The same things were measured in two ways. Each way mixes the same 3 hidden numbers, adds some noise and spreads widely along 3 directions of its own, which tell nothing about the thing.
In the rows, 128 means zero.
Some things both ways: the first way, then the second way.
[113 113 117 116  88 132 102 117 193 148  98 116 139 129 122 124 104 160]
[142 157 117 115 162 175 110 117 119 142 140 184 113 133  89 177 144]

[ 79 105 117 103 200  91 159 132 110 122 127 125 102 125 147 121 162 158]
[120 202 166 127 123  99 152 175  97 126  91 115 137 136  96 154 153]

[101 152  91 150 165  99  98 165 142 111 107 131 125 110  92 107 140 159]
[127 133 144 107 135 148 138 137  81 125 144 156  93 142 117 133 160]

[109 126 123 108 176 108  98 123 139  94  84 123 120 145  98 148 147 134]
[108 195 107 114 115 135 111 126 102 136 124 149 112 100 102 121 128]

[148 133 128 130 125 130  68 114 182 115  79 123 153 154  87 165 121 118]
[113 156 116 110 138 206  97 105 107 153 122 175 137  95  64 159 140]

[138 121 128 140 109 166 136 148 150 176 157 151 148 140 131 124 132 130]
[141 155 126 123 152 159 129 140 116 139 117 179 128 154  91 200 160]

[114 135  99 171 141  93 111 156 166 153 135 124 149 106 125 115 131 162]
[128 140 149 133 123 174 138 135  75  89  89 144 113 155  93 164 159]

[ 73 116  86 123 109 106 129 130 225 149 122 110 141 112 162  95 123 184]
[136 133 165 124 154 190 143 132  89 108 102 152 123 154  78 185 163]

[110 140 107 137 156 120 111 158 139 126 124 140 127 123 107 115 141 146]
[127 149 151 119 135 165 139 141  88 128 108 149 128 134  84 165 162]

[134  98 149  94 105 163 124 104 159 150 108 130 137 164 127 151 120 125]
[122 159 123 111 137 167 112 144 119 183 117 182 157 116  72 193 160]

[139 105 160 110 185 121 132 114  86 128 114 136 116 159 109 175 152 110]
[120 226 132 109 143 100 121 155 133 181 122 148 147 102  84 160 138]

[127 102 146 106 121 138 134 118 129 154 116 128 123 143 123 140 121 139]
[139 163 139 107 158 143 131 154 124 182 137 171 143 126  89 191 165]

[147 135 137 123 133 124  73 132 113 110  67 133 118 138  54 151 109 131]
[118 170 117 102 133 171 100 128 113 173 137 174 139  95  75 156 142]

[129 123 139 128 181  90  94 117 110 108  84 121 122 143  89 172 138 127]
[116 185 133 106 134 137 122 140 105 162 131 150 127  98  86 135 142]

Other things, the second way, with their names:
(360): [133 120 162 127 125 169 158 160  72 108  88 152 132 169  91 194 178]
(381): [136 166 170 115 137  95 165 189  97 154 116 137 137 156 112 179 175]
(198): [107 160  73 111 108 192  81  96  96 135 131 185 111  97  86 134 129]
(169): [122 187  96  92 128 115 107 169 134 229 151 188 161 104  91 183 154]
(358): [110 201 133 122 109 122 135 156 101 141  93 134 146 115  86 149 143]
(361): [125 205 122 122 127 113 128 170 127 175 101 161 169 135  78 201 155]
(277): [119 197 117 107 135 144 107 136 122 177 130 162 141  97  80 161 140]
(329): [107 158 108 105 114 175 102 128 103 167 123 177 139  95  77 154 146]
(365): [123 148 149 111 107 115 156 193  93 179 105 158 167 144  95 191 183]
(331): [151 119 162 130 163 188 145 141  88 117 107 175 127 168  83 211 180]
(302): [151 168 147 114 171 117 143 172 129 182 145 169 138 150 101 207 169]
(236): [147 133 158 116 171 182 138 130  99 128 126 170 114 157  90 192 166]
(205): [138 157 140 123 143 141 137 140  98 125 130 159 105 151 110 160 151]
(207): [123 129 120 124 130 213 114 126  91 131  94 177 146 133  67 193 162]
(179): [133 193 144 112 149  92 142 164 115 159 137 144 115 134 115 153 149]
(105): [125 165  94 126 108 154 117 146 105 149  94 182 153 143  79 197 156]
(148): [132 168 133 125 164 208 107  96 117 121 115 168 117 116  65 169 131]
(134): [118 226 106 114 133 122 106 154 143 198 108 169 174  98  57 189 138]
(227): [111 199 128 109 116 104 130 155 107 158 128 142 128 111 105 133 146]
(368): [116 184 113  94 120  87 121 158 105 188 173 161 111 109 129 122 153]
(255): [123 170 132 105 131 140 124 169 122 209 121 172 176 111  69 198 167]
(196): [131 164 140  96 143 122 129 170 119 214 147 176 157 113  91 186 169]
(379): [141 164 156 134 160 171 141 131 106  94  92 146 120 152  76 186 149]
(301): [133 141 104 128 133 189 118 137 107 140  99 195 149 157  79 215 166]
(241): [140 183 157 117 146  94 155 177 112 159 124 144 133 147 107 177 162]
(404): [142 195 165 129 162 129 152 159 127 132  94 141 148 144  75 196 152]
(39): [122 208 116 115 133 113 120 159 133 184 119 166 153 112  81 181 148]
(162): [110 143 104 114  96 168 119 123  71 119 115 162 114 129 105 132 154]
(383): [146 132 165 119 148 115 165 183  97 155 129 169 129 179 117 204 189]
(167): [126 140  77 108 128 190  90 127 119 182 144 218 143 122  81 202 162]
(199): [132 179 138 125 130 125 142 163 106 137 101 152 140 150  92 186 160]

Some of these things the first way, each followed by its name:
[ 92 137  89  81  64 176 103 158 179 121  88 141 106 118  95  72  97 173]
(207)
[131 104 132 120  46 163 122 128 172 190 125 128 138 128 130 112  85 161]
(301)
[102 149  89 120  96 131  74 160 172 105  73 132 116 109  70  90 101 173]
(148)
[136 135 132 107 134 148  84 133 134 103  81 138 123 151  69 145 125 119]
(329)
[119 121 128 120 145 148 155 159  97 156 149 155 113 131 120 110 140 143]
(199)
[127 112 145  95 149 139 112 108 135 114  95 128 123 164 106 162 140 118]
(277)
[176  90 193 105 142 162 134  93  91 164 126 140 137 189 114 197 137  83]
(134)
[131 119 149 115 198 100 114 117  86 105  94 128 111 147  92 170 149 121]
(368)
[135 100 160 127 214  93 131  88 133 132 128 119 151 171 146 199 174 101]
(227)
[129  89 164  81 138 151 145  96 115 144 116 129 117 166 133 164 136 122]
(39)
[ 99 133  93 145 132 125 133 155 180 155 149 135 147 116 146 101 140 159]
(379)
[131 113 145 139 185 128 165 146  85 162 169 151 129 142 139 140 168 124]
(241)
[166  82 185 112 139 148 137  82 123 170 130 129 150 185 139 199 137  93]
(255)
[111 152  98  92 100 157  59 147 163  75  47 136 107 134  50 110 103 150]
(198)
[144 119 137 169 148 140 164 167 100 194 190 161 146 127 137 122 149 128]
(383)
